The same things were measured in two ways. Each way mixes the same 11 hidden numbers, adds some noise and spreads widely along 6 directions of its own, which tell nothing about the thing.
In the rows, 128 means zero.
Some things both ways: the first way, then the second way.
[107 173 181 150 133 138 127  81 109 154 166  90 147 127 134  97 139 121
  96 124 200 131 173 122 196]
[ 67 149 142 159 142 103  99 139  95 111  73 146 126 167 154 114 132 152
 133]

[108 107  94 180 119 136 139 137 129  94 113 131 110 130 183  97 112 165
 157  87  52  87 110 151 161]
[191 126 137 121 114 170 109 121 103 136  48 151  89  89 125 159  88 176
  40]

[ 79 119 110 166 128 114 133 165 167 100  84 135 131 120 136 112 143 148
 112  62  82 111 114 205 153]
[ 98 135 126 110 164  97 128 127  98 117 146 106 154 165 129 133 140 140
 142]

[158 114 134 120 149 135 126 135 151 165 166 129  98 136  54 101  83  73
 134 144 146 133 129 135 165]
[134 140 150 136 143 136 129 144 130 147  87 130  93 134 141 116 161 148
 136]

[106 152 141 199 123  98 113 144 117 105  98 158 130 124 179  93 133 108
 135 122 121 122 154 176 170]
[132 157 146 136  93 106 113 165 138 149 110 116  97  94 140  86 134 130
 127]

[ 97 199 178 167 106  92 115 132 119 102 119 128 156 102 178  83 162 148
 118 107 155 128 157 167 142]
[ 89 142 130 119 137 113 122 143 130 172 131 119 108 141 171  74 147 153
 133]

[164  86 171 134 143 102 106  62 110 172 152 105 101 149  65 109 128 111
 142 138 140 146 148 132 124]
[189 121 122 118 121 140 143 112 178 120 132 144  75 103 150 123 137 102
 203]

[ 92 112 135 150 130 147 143 131 145 138 119 131 133 126 115 129 109 131
 124  95 117 113 143 163 195]
[146 107 133 156  92 112  73 167 102  99  79 137 107  83 116 132 121 138
  59]

[160 157 129 124 150  96  89 104 145 104 125 157 120 134 153  99 130  82
 136 123 170 131 143 123 164]
[ 86 189 109 121 150 106 144  90 117 158 112 120 158 164 163 119 153 176
 127]

[146 159 142 132 124 116 124 123 135 122 159 122  94 121 141 111 100 113
 142 135 154 161 120 111 141]
[106 173 161 151  97 125  81 127 125 143  75 157  56 101 134  58 134 181
 113]

[122 138 193 180  92 108 116  19 101 145 120  80  89 111 168 154 147 128
 138 138 153 125 208 155 149]
[109 152 185 143 151 107 143 128  94 132 115 142 125 161 196 178 133 112
 152]

[106 163 125 171  97  97 137 141 124 101 118 134 159 126 177  82 147  92
  96 127 124 121 191 150 177]
[139 141 160 112 123 125 143 146 130 156 132 152 108 157 159  98 120 102
 135]

[ 98  95 129 120 132 116 152 102 157 111 145  79 110 116 154 121 117 151
 142 102 119 138 116 117 155]
[144 114  98 129 118 115 126 106 122 103 123 126 166 188  84 131 150 119
 138]

[107  73 126 142 117 135 115  83 114 126 157 128 135 139 167 155 145 177
 105 139 126 124 135 113 125]
[ 99 144 138 101  97 132 125 138 135 152 119 163 110 102 178  92 112 132
 116]

[163 113  94 179 128  89  96 117 149 135  50 148  80 142 123 135 116  57
 191 112  76  94 145 147 123]
[132 142 109 132 114 120  88 121 108 134  81 119 109 121 136 104 129 157
  98]

[141 137 160 117 131 122  98  93 150 138 152 106 103 113 120 123 126 156
 138 119 134 123 128 134 102]
[180  96  77 100 183 142 116 136 147 157 123 140  95 119 162  89 152 175
 123]

[156 112 134 149 139 115  84  96 130 134 145 140 119 142 140 113 121 137
 132 141 117 119 128 122 107]
[123  99  86  93 155 170 168 114 145 140 150 104 150 130 113 161 155 126
 123]

[104 138 137 138 119 107 134 130 120  97 145 111 164 132 137  58 165 187
  95  75 121 122 111 167 139]
[ 85 146 120 114 123 152 125  92 136 108 117 134 106 123 124 117 116 157
 122]

[ 96 143 152 119 116 101 116 146 179 135 116  76  51  71 107 131 144 125
 162  96 110 129 130 182  81]
[  6 152 110 120 132  99  93 131  86 112 100  76 105 185 125  76 187 156
 110]

[151 113 136 123 125 119 140  93 136 146 136 105 116 144  74 116 111 123
 137 101 127 128 123 128 145]
[127  99 115 111 119 151 119 113 128 144 130  96  95 164 112  99 184 102
 180]

[101 163 143 132 116 118 156 189 160 127 147 112 120  96 112 103  94 125
 144 120 140 143  98 143 142]
[150  73 126 135 102 147  91 168 127 135 122 106 111 111  58 102 156 137
  81]

[143 179 159 142 111  83 132 107 132 125 130 110 163 134 118  71 151  88
  92 118 150 134 186 134 156]
[101 102 130  96 112 151 166 115 143 145 179  90 111 200 117 120 173  59
 158]

[ 99 133 117 110 105 148 134 125 132 118 162 116 104 109 155 126 135 139
 115 112 126 126 160 126 157]
[134  89 119  64  96 164 144 147 116 158 126  90  95 157 120 113 172  60
 142]

[171  91 127 181 141  93 111  51  97 146 108 142 171 194 111 104 140  83
 103 132 146 118 162 117 176]
[ 90 149 119 124 147 120 136 100 123 115 123 151 174 154 130 137 114 137
 161]

[129  97 125 132 176 122  86 140 161 152 141 139 136 142  88 112 133 121
 119 127 142 111  92 129 118]
[125  78  39 107  95 125 115 158 172 107 149  72 136  96  72  81 159 112
 111]

[ 98 151 107 146 141 127  85 195 194 121 112 138  65  86 152 135 105 103
 149 121 113 128 112 177 105]
[143 121 100 142 183  80 112 155 124 107 140 111 150 127 116 122 142 156
 142]

[120  83 120 145 174 147 117 113 175 138 155 120 125 153 116 144  99 145
  85 118 132 144  81 115 151]
[133 108 110 104 121 102 119 159 149 130 151 106 109 146 116  53 169 131
 153]

[118 156 147 136 131 115 132 116 146 117 124 107 157 134 109  83 135 162
 109  64 134 124 115 164 156]
[171  80 101 105 120 149 116 121 141 117 138 105  97 116 108 113 144 138
 109]

Other things, the second way, with their names:
k_482: [129 115 131  48 144 139 154 140 111 168 142 103 118 177 163 103 143 161
 114]
k_724: [ 93 127 136 116 108 143 142 112 138 119 114 136 132 131 157 129 124 127
 128]
k_281: [157 131 126 118 143 131 140 139 111 166  88 134 135 161 165 135 131 113
 184]
k_678: [144 108 150 106 133 129 164 122 129 119 163  83 120 191 119 156 162  98
 142]
k_302: [ 94 151 169 128 148 124 112 126 103 161  89 166  87 161 209  97 117 168
 137]
k_480: [153 117 154 107 147 132 114 131  98 112 109 138 142 125  88 145 122 169
 120]
k_226: [111 126 152 140  98 132 130 116 132 141 141 136 124 114 137 141 146 102
 138]
k_144: [204 128 133 103  93 137 150 126 138 104 103 125 110 134 123 155 103 112
 110]
k_727: [186 124 124 107 128 147 116 110 149 121 118 138 102 102 111 102 106 173
 107]
k_260: [202 114 163 101 136 136 158 127 132 127 162 145 129 124 107 168 139 115
 137]
k_531: [110 179 135 178 142 129 108  66  99 110  90 177 141 125 153 183  94 154
  95]
k_644: [ 28 139 147 105 114 131 145 151 130 154 143 102 121 152 126  85 199 144
  89]
k_122: [216 121 142 132 161 131 160 114 135 143 128 145 143 114 178 189 116 147
 125]
k_945: [ 93  88  84 124  98 135  74 128 119 108 120 141 140  79 101 106 139 135
 114]
k_118: [ 70 116  85 150 140 121  88 121 120  89 108 105 128 122  64 108 176 120
 180]
k_361: [157  86  99 160 152  89  56 156 108 109 114 153 156 116  91  89 126 164
 131]
k_916: [108 112 117 100 116 123 131 159 106 140 117 100 166 125 115 128 123 127
 114]
k_139: [ 36 175 141 140  75 128 118  90 128 109 105 134 106 122 140 113 131 101
 141]
k_719: [100  98 135  95 103 145 132 154 117 142 113 111 132 169 107  98 159 108
 136]
k_441: [162 102 100  87 131 150 154 134 143 117 141 114 135 138  88 137 146 110
 115]
k_271: [ 93 136 111 147 131 102  95 113 122 113 153 125 130 108 101 112 149 155
 109]
k_937: [248 124 126 141  87 114 105 146 151 121  94 133  84  89 124 112  99 141
  86]
k_466: [ 71 134 164 110 128 148 146  85  95 143 136 114 150 180 135 160 147 154
 115]
k_167: [127 103 171 111 182 149 162 135 111 118 124 171 170 148 137 178 116 147
 120]
k_359: [118 145 159 125 163 127 133 130  83 157 101 130 142 151 148 159 119 147
 132]
k_526: [ 64 196 210 148 131 106 141 127 131 143  82 164  96 115 226 118 117 169
 162]
k_319: [139 182 141 138 147  81  82 149 118 156  77 150  62 153 175  24 142 194
 130]
k_114: [128 120 113 144 131 131  97 137 126 104  77 146 105 118 130 113 124 144
 124]
k_837: [ 80 134 170 106 116 123 172 137 134 140 153  98 142 156 149 139 139 103
 154]
k_793: [123 196 181 172 166  66 128 126 134 140 103 189 121 155 223 103 106 172
 176]
k_858: [186 113 125 126 109 142 113 151 158 130 110 143  71  81 120 100 142 113
 144]
k_775: [169 104  88 138 104 146  76 108 130  90  92 149 120  81  86 129  93 191
  37]
k_292: [138 139 172 111 113 145 189 131 118 179 117  91 153 175 151 169 149 109
 129]
k_705: [ 72 159 178 105 129 125 161 118  88 132 118 138 151 179 153 157 131 120
 110]
k_155: [150 144  82 135 130 123 126 107 141 133 103 133 142 126 136 127 129 135
 138]
k_363: [194 130 127 137 128 112 120 133 134 143 102 153 118 136 138 110 129 122
 170]
k_791: [147 130 120 138  53 133 126 122 163 128 126 119 131  96  86 120 138 107
 122]
k_665: [ 89 164 170 163 156 139 147  92 110 129  86 153 150 169 146 171 131 137
 162]
k_458: [181 142 197  75 124 156 151 125 118 133 114 161  80 128 151 141  95 149
 109]
k_77: [ 80 185 152 151 117  98 113  90 103  95  85 138 123 128 175 148 109 120
 179]
k_714: [108 145 113  98 113 135 111 133 146 124 110 113  64 100 119  65 170 146
 140]
k_179: [ 81 112 127 106  94 151 105 151 138 153  88 128  81 122 150  55 139 130
 141]
k_889: [123 127 106 121 143 114  65 151  89 120  77 138  98 119 115  81 145 168
 110]
k_392: [ 93 126 169 135 103 137 161  78 150  96 159 110 144 151 114 165 150  94
 198]
k_746: [171 132 143 175 166 106 101 120 123 110 118 183 128 100 149 162 113 168
 118]
k_888: [124 143 217 158  59 129 146 113 132 130 125 137 120 113 158 171 112 109
 112]
k_22: [224 121 108 171  94 123  69 168 156 117  76 163  62   4 135 126  77 149
  55]
k_922: [ 81 140 145 114 160 148 153 136 101 132  92 110 133 166 111 144 174 141
 125]
k_513: [130 111 109 115 137 104  61 158 113 135 120 160 106  97 129  57 117 180
 111]
k_580: [158  99 153  93  54 158 128 132 161 156 101 125  62 165 152  48 162 114
 132]
k_755: [162 117 129 133  95 128  93 113 134  95 123 185 129  74 127 141  85 147
  94]
k_173: [184 134 167 138  80 152 135 106 133 127  96 123  95  58 172 190  91 151
  68]

Some of these things the first way, each followed by its name:
[118 140 159 130 144 112 142  93 133 116 147  92 157 134 123  85 140 173
 122  81 156 122  95 126 162]  k_775
[107 137 127 166 139 149 133 111 122 116 151 133 130 135 166 125 124 148
 105 114 154 117 110 119 188]  k_359
[102  78 112 210 123 118 121 112 131 115 102 134 157 156 157 119 132 161
  98 109  82 101 120 181 146]  k_837
[119 115 141 133 124 116 102  76 114 147 122 105  75 119 124 140 155 111
 151 111 157 127 159 147 136]  k_77
[135 167 134 182 107 103 113 106 122 121  73 139 107 130 151 111 128  83
 148  94 108 117 187 169 169]  k_889
[134 162  81 163 128 103 101 171 156  94 105 142 113 131 171  85 112 109
 137  99  99 128 105 146 119]  k_727
[113  90  95 159 128 145 133 130 135 145 140 125 133 151 131 132  97 122
 118 130 112 124 125 113 158]  k_719
[118 175 110 170 137 155  98 100 170 100 139 111 105 128 225 134  93 145
  93 105 129 143 134 115 161]  k_678
[157  97  85 160 120 108 110 121 150 146 100 147 102 154 118 145 104  35
 130 152 103 125 174 123 143]  k_705
[112  72 181 204 140  80 165  29 112 113  99  76 140 148 130  91 159 161
 134  85 107  94 124 176 194]  k_937
[125 103 132 132 134 107 129 120 147 125 147 111 121 129 114  94 132 115
 117 124 122 128 133 146 144]  k_441
[120 103 164 141 128  93 148 108 121 148 126 103 105 122  91 105 128  91
 162 126 141 135 149 146 164]  k_363
[119 154  91 177 103 140  63 112 120 116 123 136 112 131 243 136 114 143
 137 135 114 122 165 114 107]  k_724
[100 150 119 165 119 150 108 126 123 119 139 125 128 125 189  98 116 152
 123 106 111 114 158 142 163]  k_114
[137  71 122 186 155 114 111  60 133 142 117  96  74 150 153 131 120 103
 147 130 100 122 139 117 144]  k_144
[136  91 114 130 120 139 101  92 124 144 124 152 131 153 132 171 109 151
 136 120 127 130 127 103 123]  k_945
[ 85 169 142 126  97 134 123 154 106 132 170 106 139 103 154  88 147 160
 122 119 157 129 149 140 129]  k_179
[149 154 125 189 105 119 107  92 115 115 130 127 110 140 178  86 112 102
 123 136 116 115 182 160 166]  k_922
[119 188 134 133 107 126 114 139 121 107 131 170 169 131 172 105 114 120
 108 112 164 149 172 131 188]  k_226
[ 92 176 134 123  98 142 152 138 112  96 185 105 151 108 173  61 127 156
 107 111 170 124 146 150 197]  k_665
[109 100  55 206 113 132 134 166 150  93  73 156 124 157 170 115  83 134
 130  76  45 117 102 183 166]  k_480
[128  93 175 151 136 122 120  34 113 141 139  86 102 131 124 143 136 185
 154 106 154 115  98 141 134]  k_173
[ 90  41 169 144  94  86 193  98 127 134 119  80 142 125  66 127 131 175
 147 101 103 128 109 193 145]  k_888
[123  91 138 149 127 128 143 118 124 126 144 139 142 146 102  87 118 142
 108 107 100 122 140 173 181]  k_858
[112 129 187 129 114  98 138  80 125 151 142  80 119 114  97 150 157 144
 123 122 183 149 122 128 117]  k_513
[ 88 155 174 141 140 106 137 191 127 127 121 159 153 100  87  55 150 117
 140  95 129 101 142 201 185]  k_22
